All groups share one centre, and each spreads out both ways along 14 directions, with some noise.
(in the rows, 128 means zero)
Some rows, each with its group after it:
[ 43  89 156  84 100 188 125  94 130 156 165 134  79 105 150 159 120 138]  k232
[136 140 100 125  58 140 145 136 151 153 125  89  52 132 120 138 131 101]  k95
[ 55 125 116 118 133 131 153 107 160 150 101 112  87 121 135  73 168 128]  k95
[171 127 151 125  89 114 151 142 153 124  82 122  64 117  87  94 138 142]  k602
[ 89 125 138  75 152 128 152 115 134 167 141 131 151 102 159 138 122 112]  k602
[160 177 126 150 206 106 164 137  80  92 140 120 168 130 105 160 151 136]  k232
[ 73 118 147 115 134 127 154 140 116 160 155  76 119 144 164 122 141 203]  k95
[172 149 150  92 146 144 164 101 190 159 125 122 103 153 184  92  81 110]  k602
[116 122 168  53 116 111 128 157 157 136 124 169 152 113 169 154 179 108]  k779
[128 178 118  99 165 143 110 126  83  73 113 178 103 144 104 111 114  80]  k779
[119 126 130 134 141 103  96  98 103 137 133 104 108 169 120  88  75 131]  k602
[149 107 147 144 116 182 105 125 145  88 104  98 111 145 159 164 127  82]  k779
[133 122 114 158 118 102 148 107 118 121  57 138  70 119 111 154  69  95]  k95
[137 116  97 198  53 174 137 111 115  80 129 131 162 122 142 140 133 113]  k95
[ 73 128 107 152 158 114 143  71  95 107  92 156 119 160  99 158 120  82]  k602
[114  70 205  92 126 162 140 139 144 127 129 155 152 107 104 183 167 194]  k232
[116  55 162 132 145  77 120 130 121 103  61 121 130  68  88 107 155  83]  k602
[132 186 118 124 154 148 133 129  78 122 166 121 110 106 160 169  75 136]  k95
[104  97 127 173 158 116 110  94 151  97 120 112 153  70 121  62 112 170]  k779
[108 135 167 100 165 109 125 139 107 155 168 119 101 135 154 158 125 183]  k232
[ 75 162 112  86 108 143 201  91 156 128 117 173 119 119 104 106 131 174]  k95
[ 78 112  97  97 214 119 169 129 104 111 171 148 184 166 137 186  85 144]  k779
[102 123  99 110  78 177 135 158 106 147 148 121  82 124 130 121  85 152]  k232
[127 112 170 126 131 121  86 123 156 129  85 120  60 117 140  49 151 113]  k779
[164 108 135 188 112  91 116  87 100 114 117 121 141 103 107 164  94  94]  k232
[102  93  92 172  60 184 176  90 112 116 118  87 138  97 111 135 101 115]  k95
[202 119 143 157 140 166 146 124 171  66  98 147 142 127  93 113 165  98]  k232
[ 84 101 120 118  73 160  78 177 101 115 119 114 160 124 121 127 141 164]  k602
[120 146 134 110  64 184 103  91 180 127 125 137 124  96 104 135 128 138]  k602
[155 146 121 186 202 128  98 124  84 103 121 126 164 102  69 103 149 128]  k95
[132 123  79 138 162 109  99 195 124 127 140 148 156 133 119 103 139 139]  k232
[ 89 101 114  86 100 107 169 129 135 108 165 111 193 151 156 153 124 139]  k779
[113 132 107 135 102 159  90 134  85  89 145 129 164 132  55 125 144 146]  k95
[146 110 150  91 189 139 144 129 136 175 113 120 143 107 133 136 108  96]  k779
[103 109  82  97  77 156 161 130 178 162 113 115 128 116 101  85 146  99]  k232
[122 160 104 113 158 159 116 172  87 100 203  69  93  83 168  99  95 152]  k602
[144 149 113  80 170 121 183 170 145 151 105 156  98 110  91 116 126 143]  k95
[162  84 168 150 119  57 111  99 114 178 161  64 126 118 134 160  86 127]  k232
[126 176  87  68 152 167 130 187 108 123 156 144 128  95  91 122 157 100]  k95
[108 107 147 132 169  67 159 152 140 125 137 114 181 158 176 133 181 174]  k232
[131  77 152 166 163  76  70 143 100 113 101 102 113  85 157  89 112  99]  k602
[125 174 127 143 180 116 127  89 104 116 135 149 144  82  66 119 152 133]  k779
[ 98 160  97 176 144 123 100 118  88  99 122 151 157  88 136 151 131 120]  k95
[130  86 134  99 173 126  72 164 121  77 121 126 172 149 120  97 114 112]  k779
[137  98 130 107  51 137 165 151 149 108 112 129 173 131 158 156 142 116]  k779
[119 134 117 106 212 132 147 136 109  54 156 143 163 151  97 158 124 131]  k779
[128 158 130  97 142 156 110 134 107  60 117 138 207 131  86 131 153 122]  k232
[104 119 166 142 181 135  94  28 149 120 124 107 169 115 126 134  70 141]  k602
[160 156 121 122  64 128 144 118 176 113 141 168 135 158 117 123 145 155]  k95
[131 131 154  89  96  97 166 119 131 159 145 107 184 192 114 187 162 144]  k779
[ 63 103 140 108 201 145  98 117  92 118 109 130 158  77 132 171  98 106]  k95
[151 124 147 126 139 128 191 171 137 137  91 124 131 147 162 142 136 172]  k602
[108 144 131 120 146 185 166 143 111 102 100 131 177 119  66 161 184 163]  k232
[114 147 110 134 169 179  77 139  96  92 180 128 135 117 182 105 100 116]  k602
[119 111 117 131 121 134  80 113 114  77 128  97 178 153 122  79  80 130]  k779
[173 118 151 164 209 152 106 135 141  99 149 156 133 100 130 156 140 131]  k232
[163 148  88 213 112 104  71  83 126 106 188  99 140 187 106 133 122 119]  k602
[140 143 180 114 172 129 132  87 183 137 119 124  98  82 177 131 136 110]  k602
[ 81 118 119  80  71 134 128 132 101 144 158 178 113  94  93 164 122 133]  k232
[149 150 128 153 116 161 144 134 148  92 160  88 123 151 193 171  97 169]  k779
[152 145  87 123  93 158 163 137 172 140 120 166  61 103  89 130 147  87]  k602
[ 79 135  98 173  70 172 158  80 125 164 122 126  88 129 146 151 114 133]  k779
[133 132  98  93  76 156 128 124 138 173 133 108  72 111 100  97  71 103]  k232
[112 133 144 130 146 184 129 116 141 130 155  96 124 125 125  98 184 146]  k95

New rows. What belongs after each?
[ 85 116  63 141 124 162 163 136  82 133 134 171 166 138  88 167  99 134]  k779
[159 102 130 163 138  67 116 155 121  96 105 104 104 152 165  79  98 128]  k779
[141 142 134  67 140 164 161 125 172 146 113 167  70 132 113 134  44 168]  k95
[116 144 127 124 142 108 147 111 179 124  77 176 121 110  94 116 193 108]  k95
[121 137  85 113 134 127 127 169 152 121  97 168 138 100  85 102 182  96]  k95
[102 129 122  81 128  86 141 131 115 112 148 163 201 145 175 167 105 118]  k779
[ 92 192 165  74 124 135 123  67 138 153 126 149 103 131 113  84 148 146]  k779
[116 160 134 110 134 147 123 126  85  89 182 106 189 174 172 118 123 149]  k602
[129 130 183  56 214 191 142 130 189  70 160 110 149  92 139 168 170 125]  k779
[112 137 141  36 119 195 147 136 143 103 134 179 109 143 108 145 100 140]  k95
[ 96 115 150 139 123 104 135  85  92 118 102 146 210 140 132 150 122 137]  k602
[138 101 132 113 169 168 133 135 141  83  72 192 127 107 151 150  95  65]  k95
[ 25  91 123 121 185 138  96 133  94 124 156 126 135 143 152 135 156 135]  k232
[153 122 158 111 185 211 114 104 125  79 146 151 165 122 118 117 114 110]  k95
[ 76  98  85 142 153 145 133 127 106 134 156  94  84 175 155 115  73 129]  k779
[132 151 149  78 160 118 104 161 132  82 155 128 105 156 168 126 142 123]  k779
[199 140 140 134 127 162 141 141 131 123 150 110 123 130  96 148 131 132]  k95
[115 120 125 117 144 111  81 122 114  68 137 129 202 120 106 105 129 125]  k779
[111 146 102  93 103 190 123 172 117  69 132 128  92 137 138 104 153  97]  k602
[154 101 159 126 154 147 157 110 186 144 151 110  89 121 177 114 121 127]  k232
[154 134 119 130 134 131 120 188 176 131 100 187 101 140 154 124 136 165]  k95
[155 144 125 170  95 118  98 112  98 141  91 131 109  86 132 136 137  45]  k779
[116 111 135 122  97  84 154 101 149 122 112 148 123 173 175 123  67 156]  k95
[ 74 126 118 100 169 185  79 105 103 118 137 150 143 177 150 100  72 119]  k602
[125 157  92 106 107 165 141 151 102  91 139 155 141 120 125 129 110 118]  k779
[114 147 129 152 199 133 100 103 122  83 116 145  64 101 155  86  98 109]  k779
[ 78 149  83 130 134 153  82 117 124 133 136  91  72 130 135  49 124  90]  k95
[105 142 106 132 168 162  78 105  58 101 173  89 150 124 121  94  62 116]  k95
[149 135 141 123 147 196 119 148 104  67 132 174 146 122 154 167 127 107]  k95
[ 87 150 130  86 108  93 149 112 131 168 132  76  75 132 101 137 149 120]  k95
[111  77 138 114 141 143 101 147 123 112 122 143 164 117 119 128 119 136]  k232
[164 141 131 139  86 169 127 144 130 141 146  97  85 131 108 169 116 149]  k95
[ 79 119 123 153 121 123 169  26 137 143 148  80 181  88 129 124 103 131]  k95
[ 92 117 121 145 144  85 110  73 112 118  84 111  99 152  86  70  91 108]  k95
[181 132 117 116 113 127 140 130 155 141 152 134 103 112 110  83 118 103]  k602
[ 71 105 144  73 134 100 111 120 152 148 105 113 104 138 116 128 141 111]  k95
[116 151  94 146 111 143  93 112  97  73 148 160 164 134 152 118  97 110]  k95
[ 98  99 148  41 102 151 178 149 144 145 136 105  96 147 154 159 105 126]  k95
[103 138 136  87 202  59 129 123 117 148 110 123 116 119 132 129 105 101]  k95
[ 78 126 162 111 141 149 166 143 110 106  82 133 123 165 164 130 129 200]  k232
[165 142 144  66 153 158 138 187 147 115 156  90 103 128 145  97 126 142]  k779
[118 130  99 120  87 135 132  83 147  94 121 153 135 138 146 110  82  78]  k95
[ 76 156 126 103 104 137 141  78 126 109 116 156  96 148 161  93  96 124]  k779
[ 95 109 172 113 177 146 115 104 123 112 115 116 117 145 134 115 141 129]  k95
[130 165 130  81 145 137 143 100 135 107 115 172  96 127 133 147  74  96]  k95
[116 134 114 134 100 115  66 148  99 128 136 164 166 103 163 165 135  89]  k779
[119 132 114 121 136 128 156 194  71 109 119 128 114 141 139 135 138 140]  k95
[137 124 118 126  80  64 156 161  41 105 127  82 181 171  89 139 118 146]  k232
[132 145 115 164 102  91 107 103 119  68 137 113 151  54 155 101 131  91]  k779
[ 86 131 133 155  85 103 139 144  99 110 111 144 135 135 149 192 161 175]  k95
[106 139 138 124 173 151  86 137 155 115 170 104 100 115 189 103 105 178]  k779
[130  96 128  79 155 161 102 171 121 133 110 139 139  98 112  90 123  83]  k779
[152 117  85 185 152  62 126 133  96 125 144 139 101 172 109 120 153  66]  k602
[170 116 105 153 153 135 169 158 105 182  81 153 141  92  71  94  96 152]  k779
[129 179  90 158  90 178 107 108 144  98 150 162 132 109 135 121 142 122]  k95
[109 101 111 156 126 144 125 144 115 118 122 136 145 222 109 147 104 197]  k779
[136 118 151 146 131  79 153 154  85 155 142  51 120 143 139 165 146 146]  k95
